There are 9 hidden switches. A switch that is on adds its own fixed numbers to the row, and there is some noise. The rows also spread widely along 14 directions, which tell nothing about the answers.
(in the rows, 128 means zero)
Known rows, each followed by its switches (1 for on, 0 for off):
[158 116 149 114 123 136 124 156  86 104 137 106  98  85 105 113  92 124
 139 110 170  96 115 131 165 171 105 132 121 132 174 150 122 154 163 153
  85 145]
0 0 1 0 0 0 1 1 1
[155 146 134 145 144 137 129 161  79 108 172 106 107 129 132  95 139  94
 115 121 161 134 123 149 147 150  73  99 139 132 159 169 119  28  61 112
  98 167]
1 0 1 1 0 0 0 1 1
[110 179 103 113 168  96 149  95 102 108 110  79 128 152 126 121 149 178
 148 144 138 125 143 113 171 127  73 151 156  98 165 124 130 165 134 113
 121 121]
0 0 0 0 0 0 0 0 1
[160 111 115 100 142 129 133 150  66  92 130 106 115 117 109  74 100 128
 132  95 163 127 116 155 139 172  74 127 124 112 147 164 152  77  94 122
 123 146]
1 1 0 0 1 1 0 0 0
[113 163  69 120 143  60 141 107 122  83  83 104 163  96 160 120 159 113
 116 175 147 162 160 183 127  88 136 123 125 114  86 153 106 110 118 141
 138 100]
0 1 0 1 0 0 0 1 1
[143 131 139 164 128 130 166 134 148  88  98  90 141 125 136  87 167  98
 161 167 146  73 144 129 152 122 185  68 134 151  94 128  98 141 130 207
  88 155]
1 1 0 1 1 0 0 0 0
[147 131 109 100 127 145 154 144 101 116 104 148 109  91 123 114  95 141
 127  96 160 142 138 119 139 189 152 144 150 150 186 110 131 195 167 139
  63 131]
1 0 1 1 0 1 0 0 0
[123 191 110 109 169 118 175 155 115 146 142 158  66 132 185 119 150 121
 127 145 168 182 125 130 123 124 180 159  87 174 165 119 170 143  98  83
  75 119]
0 1 0 1 1 0 1 0 1
[143 184  97 100 129  73 135 116 145  87  75  94 154 155 167 168 147 118
 113 124 164  97 201 141 119  79 131 138 176 107 118  90  90 149 154 146
  92  99]
0 1 0 1 0 1 1 1 1
[184 157 146 110 121 127 123 179 104  94 136 142  99 152 116 139 100  83
 121  53 150 112 127 125 108  93 123 132 142 104 142 162 174  77 105 120
 124 114]
0 1 0 0 1 1 1 0 1
[170 135 127  97 140 122 164 162 103 116 100 113 108 196 159 139 121 133
 189 105 141 103 142 110 154 141 196 102 129 127 119 191 178 160 108 174
 120 163]
0 0 1 0 0 1 1 1 0
[143 145 134 147 139 150 145 139 132  94 108 155 121 118 127 115 118  80
 121  98 152 121 155 141 125 116  99 142 160 110 161  77 112 107 109 135
  71 121]
1 1 1 0 0 0 0 0 1
[ 79 191  93 169 130 134 138 105 116  78 111 128 136  72 101 115 180 139
 154 189 101 152 132 118 204 118 124 110 149 137 169 187 117 164 145 172
 118 137]
1 1 0 0 0 1 0 0 1
[125 178 118 108 141  92 113 138 129 136 136 124 122 158 173 155 130 123
 146 167 146 156 177 121 129 110 159 133 152 131 167 145  85 134 127  65
  99 158]
0 0 0 0 0 0 0 1 1
[110 211 105 124 148 109 120 133 131 117 139 149 113 139 168 140 149 103
 109 167 149 170 187 138 127  97 128 141 156 141 180 124  92  92 106  60
  80 143]
1 1 0 1 1 0 0 0 1
[131 112 112 135 113 132 129 110 195 114  71 120 149  83 144 106 130  68
 106 143 136  84 167 123 130 150 127 120 176 151 108  58  60 151 168 210
  72  93]
0 1 0 0 1 1 0 0 1
[134 174 108 162 157  73 156 115 124 108 120  97 142 156 160  99 170 110
 145 132 142 159 146 145 106  99 135 120 166 109 121 111  90 104  70 104
 112 111]
0 0 0 1 0 0 1 0 1
[179 161 130 106 101  99 143 168  93  77 114 107 138 146  85 119 111 138
 123  53 162 106 123 107 116 155 167  88 198 141 164 158 114 143 170 109
 101 134]
0 1 1 1 0 1 1 0 0
[170 118  92 121 125 123 164 129 104  87  56 145 159 155 154 118 111 142
 183  95 151 161 192 149 111 158 181 134 173  85 148  93  96 212 130 119
  70 167]
0 1 0 0 1 1 0 0 0
[208 102 141 144 104 131 156 182  89  89 125 124 139 118  82  73  95  76
 131  34 146 126  83 117 107 184 169  72 179 133 128 172 128 102 113 158
 110 122]
0 0 0 1 0 0 1 1 1
[107 181  97 108 144  90 146 137 122 117 122 160 101  78 127 111 124 122
 126 145 159 188 115 126 122 147 180 148 133 181 184 135 114 157 146  86
  88 101]
1 0 1 0 0 1 1 0 1
[145 145  74 134 132 115 164 119 113 108  82 147 141  98 190 117 153 142
 156 153 158 188 173 168 129 145 186 136 126 128 140 114  94 184 120 124
  63 160]
1 1 1 0 1 0 0 0 1
[157 135 166 128 105 145  95 146 132 128 153  94 119 122 132 131 110 117
 138 110 150  69 163 109 143 129 104 121 171 119 170 115  83 131 159 142
  86 156]
1 1 0 0 0 1 0 0 0
[152 193 107 104 120 128 150 176 124 125 126 183 100 123 179 168 145 108
 118 132 161 168 153 126 130 123 220 126 117 183 169 153 137 142 139  96
  59 153]
1 1 1 0 1 0 1 1 1
[132 184  84 168 124 133 174 129  89  67 102 129 158 111 119 117 196 141
 140 154 130 166 143 134 178 137 156  83 152 133 156 163 111 159 132 148
  83 167]
0 1 0 1 1 0 0 1 1
[181 182  95  97 114  59 140 140 134 116 111  79 148 158 176 127 155 129
 118  98 161 118 148 121  91 114 199  89 179 153  99 160 106 110 132 125
 115 113]
1 1 0 1 1 1 1 0 1
[165 151 134 143 119 101 137 115 163 156 124  84 128 145 181 100 144 114
 163  85 144  98 154 104 111 134 157 111 207 137 130  92  72 152 116 166
  78 107]
1 1 1 0 0 1 1 0 1

New rows. What belongs after each?
[178 108 114 117 115 172 137 152 109 100  82 180 119 103 157 134  80 105
 145  72 156 144 180 147 123 161 142 161 153  97 172  94 126 179 132 154
  56 155]
1 1 1 0 0 1 0 0 1
[165 172 134 141  98  78 114 140 146 128 137 131 136 102 146 130 121  92
 116  65 132 149 130 127  79  85 171 120 190 123 125 135  94 118 137 109
 123  73]
0 1 1 0 0 0 1 0 1
[173  98 119 132 117 143 186 135 140 128  80 142 136  86 126  68 106 114
 146  48 154 129 109 111 106 191 185 119 178 150 138  63 119 203 153 186
  62  87]
1 1 1 0 0 1 0 0 0
[143 200  93 106 145  85 186 139 113  66  74 127 130 172 113 107 144 134
 151 102 160 133 140 109 128 133 197  97 183 154 148 156 141 156 131 127
  93 115]
1 1 1 1 1 1 1 0 1
[123 143 129 140 123  99 105 138 112 108 145 107 101  67 142  94 126 105
 167 160 143 134 124 158 148 115 150 116 111 140 131 205 113 114 115 158
 131 136]
1 1 1 0 0 1 1 0 1
[164 131 163 131  88  98  75 157 112  69 142 108 153  69  68 120  75  81
  93  92 158  91 140 144 100 100 112 110 180 104 147 142  64  86 179 112
 124 116]
1 0 0 1 0 0 0 0 0
[146 121 129 159  98 181 135 149 105 106 131 146 115  36 102  90 123 102
 110  96 125 128 108 129 169 175 114 106 148 150 161 154 134 138 147 208
  89 126]
1 1 1 1 0 1 0 0 0
[100 162  96 135 130 111  91 124 101  91 125 150 130  89 129 104 107 102
 140 166 138 193 185 159 136 149 105 140 179 116 199 162  58 112 108  72
  98 158]
1 1 0 1 0 1 0 0 1
[153 198  86 105 105  66 128 139 144  95 100 120 162 142 155 154 159 120
 114 130 145 141 164 121 103 106 207  96 182 160 130 157  81 123 155  98
 106 129]
1 1 0 0 1 1 1 0 1
[151 147 164 172 125 114 141 158 136  94 152 119 112  89 105  75 136  50
 106  92 171 105 105 154  97  90 118 106 144 145 126  96 104  49  92 145
  95  88]
1 1 1 1 0 1 1 0 0
[166 139 102 117 112  84 144 110 128  95  81  80 160  98 133  96 129 146
 144  95 168 102 147 134 117 144 151 110 186 122 122 104  76 181 176 163
  85 107]
1 1 1 0 1 1 0 0 1
[146 129  97  97 116 136 127 165  97  84 108 165 122  79  98 121  97 106
  93 104 146 158 115 131 132 168 131 127 129 146 165 166 146 114 156 117
 116 131]
0 1 0 0 0 1 0 0 1
[182  97 116 104 126 175 144 173  70 104 104 154  90 110 169 128  90 129
 187 105 154 140 149 151 158 170 177 146  83 109 154 188 186 185 113 179
  91 193]
1 1 0 0 0 1 1 0 1
[128 168 121 124 142 105 140 137  61 117 148 131  97  95 106  98 108 156
 141  97 143 182 109 137 143 154 112 152 145 118 192 161 145 159 123  86
 114 110]
0 0 1 1 0 0 1 0 0
[108 161 143 128 134 152 101 126 173 136 118 135 114 167 162 128 116  76
 148 172 111  91 214  98 165 145 124 112 201 146 163 134  74 120 118 151
  79 160]
1 1 0 1 1 0 0 0 0
[112 158 119 117 159 140 157 134 135  62  74 168 111 129  84 110  97  75
 112 111 162 113 161 124 140 150  95 158 180 137 191  65 111 139 132 142
  53  98]
1 0 1 1 0 1 1 0 1
[116 146  92 132 103  79 112 103 148  81  73 120 173  73 121 116 124 103
 116 135 129 137 173 153 119 121 143 111 194 124 117 126  56 155 172 160
 117  92]
0 1 1 1 0 1 0 0 0
[100 157 124 143 144 130 144 117 148  88  84 158 119 111  99  84 103  77
 139 114 136 127 164 129 139 146 113 143 201 135 178  83  89 152 124 153
  72  85]
1 1 1 1 0 1 1 0 0
[146 183 118 157 134 127 176 139 121 128 126 158 114 134 135 104 152 118
 154  73 145 177 124 107 125 142 161 130 185 141 193  93 117 170 108 106
  58 106]
0 1 1 0 0 1 1 1 1
[128 139 105 160 113 125 132 121 150  85  91 137 144  79 120  95 143  72
 111 126 134 130 148 147 133 152 108 115 180 144 139 100  64 115 128 167
  80 109]
0 1 1 0 1 1 1 0 1
[114 203 134 167 153 110 157 117 124 119 150 102 111 135 131 107 186 126
 144 133 158 133 131 124 148  84  89 129 159 123 174  82 102 122 101 112
  79 109]
0 1 1 0 0 1 0 1 1
[188 124 154 144  93 133 136 146 120 101 110 105 119  74 113 111  99 108
 163  66 142  78 122 111 137 132 187 105 167 122 125 153 127 202 176 233
  94 107]
1 0 1 1 0 1 1 0 1
[193 150 164 154  96 115 132 152  94 113 153  72 127  85 154 132 144 146
 158  99 179  88 138 152 133  74 171 103 119 103 121 139 114 170 163 171
  89 147]
1 1 1 1 0 0 0 1 0
[198 128 122 134  73 119 110 155 109 136 152  97 139  48 151 132 136 131
 103  68 137 131  96 127 112 123 158 100 135 127 110 174 129 132 168 168
 134 115]
0 1 0 0 0 1 0 0 1
[157 107  96 131 119 129 155 146 105  80  89 142 155  91 121  84 126  97
 124 116 156 148 133 168 134 176 145  95 139 142 123 141 105 106 116 155
  87 145]
1 1 1 0 1 0 0 1 0
[127 160 134 143 117 142 128 140 143 102 108 142 130 132 135 142 137  99
 162 166 138 114 186 118 164 132 166 101 169 146 169 132  70 159 149 151
  60 176]
1 0 1 0 1 1 0 1 0
[166 144 114 139 104 138 149 147 113 105 123 122 148 109 104 113 149 115
  75  55 125 119  98 115 135 170  95  98 184 148 143 128 123  91 136 148
 108 105]
0 1 1 0 0 0 1 0 0
[136 149 110 168 123 106 151 113 127  68  91 110 168  92 113 111 159 119
 129 128 147 129 145 147 125 102 125 117 160 101 134  83  72 156 152 139
  93 120]
0 1 0 0 0 0 0 0 1
[170 124 121 150 111 149 131 136  74  58 111  90 149  91  94 112 127 120
 130  96 150  85 143 144 176 156  72 110 163  92 153 151 111 136 141 208
  89 150]
1 0 0 1 0 1 1 1 1
[174 150 146 184  98  92 138 136 107 102 158  57 151  70 107  77 171 128
 157  97 163 107  92 132 131 112 153  77 162 127 131 141  73 137 143 166
  98 117]
1 1 0 0 0 1 1 1 1
[174 159 161 155 136 113 167 145 150 148 147  80 104 154 172  94 162 102
 170 121 152  86 119  95 121 115 209  83 147 161 105 130 119 135 104 176
  87 125]
1 0 0 1 1 0 1 0 1
[127 139 116 159 133 123 130 136 132 135 128 162 117 104 174  97 128  92
 160 145 142 195 161 152 110 145 164 131 153 133 167 110  67 137  92  82
  76 155]
0 1 1 0 0 0 0 0 1
[140 177 121 170 114 126 163 147 189 111 110 119 154 156 173 145 212  79
 116 158 127  97 152 107 132  95 205  66 156 184 102 110  84  95 118 172
  85 149]
1 1 0 0 0 1 1 0 0
[143 117 110 123 144 125 171 130 101  91  77 119 123 117 137  97 121 127
 178 142 155 126 152 151 156 154 164 117 125 120 123 136 133 195 128 195
  83 143]
0 0 1 1 1 1 0 1 0
[130  91 134 125 148 126 144 109 128 118  97  70 131 138 106  63 111 123
 168 129 121  67 119 107 175 196  89  93 173 129 117 146 111 135 121 206
 128 128]
0 0 1 0 0 0 0 0 0
[144 176 115 149 106 162 130 131 120 160 151 146 114  99 170 131 157 128
 138 106 114 157 148 111 167 146 128 122 171 142 173 144 124 153 121 158
  75 134]
1 1 1 0 1 1 0 1 0
[167 163 125 121 111  69 136 133 134 146 128  79 108 115 188 111 143 137
 179 123 154 120 138 123 116 113 232  97 143 152 100 178 113 186 145 168
 111 116]
0 1 1 1 1 1 1 0 1
[112 112 146 159 158 168 175 139 149 104  87 173  93 117 117  71 112  68
 179 130 139 129 136 130 143 144 147 137 132 134 154  73 133 165  98 177
  70 118]
0 1 1 0 0 1 0 0 0
[102 139 110 111 157  98 117 142 126 126 127 173  86  83 161 110  94  80
 141 170 159 202 147 164 105 126 153 182  95 140 167 124 110 128 100  75
 102 112]
0 0 0 0 0 1 1 0 1
[140 151 133  77 145 108 129 158  88 103 139 102  92 130 117 105  98 136
 119 116 189 106 131 137 134 147 107 131 128 148 168 146 139 100 136  97
 101 138]
1 1 1 1 0 1 0 0 0
[140 117 153 119 136 133 162 146 102 102 121 102 113 102  67  55  97 149
 176 108 165  94  90  96 154 188 161 107 147 157 179 126 122 195 176 141
  85 133]
1 1 0 0 0 0 0 0 0
[156 109 140 117 140 111 170 159 128 140 123 111 106 133 130  47 105 100
 164 100 181 125 110 117 107 193 191  90 158 179 145 108 101 141 117 133
  71 122]
0 1 1 1 0 1 0 1 0
[183 153 146 155  71 102  90 136 112 111 151 106 152  58 109 129 114 114
 111  56 124 116 125 136 116 106 122 114 194 101 133 159  85 125 164 150
 125  93]
1 0 1 0 1 0 1 0 0
[101 163 113 105 145  91 104 137  99  87 130 111 106 108 133 116 124 117
 136 191 156 137 159 167 149 100 114 132 102 125 140 186 123  96 122 109
 134 144]
0 1 0 1 1 1 0 0 0
[155 188 100 134 112  87 154 137 130 122 130 111 168 146 133 138 180 140
  75  89 137 150 115 104 101 131 144  90 196 157 141 109  86  96 144  75
 108 116]
0 0 1 0 0 0 0 0 0
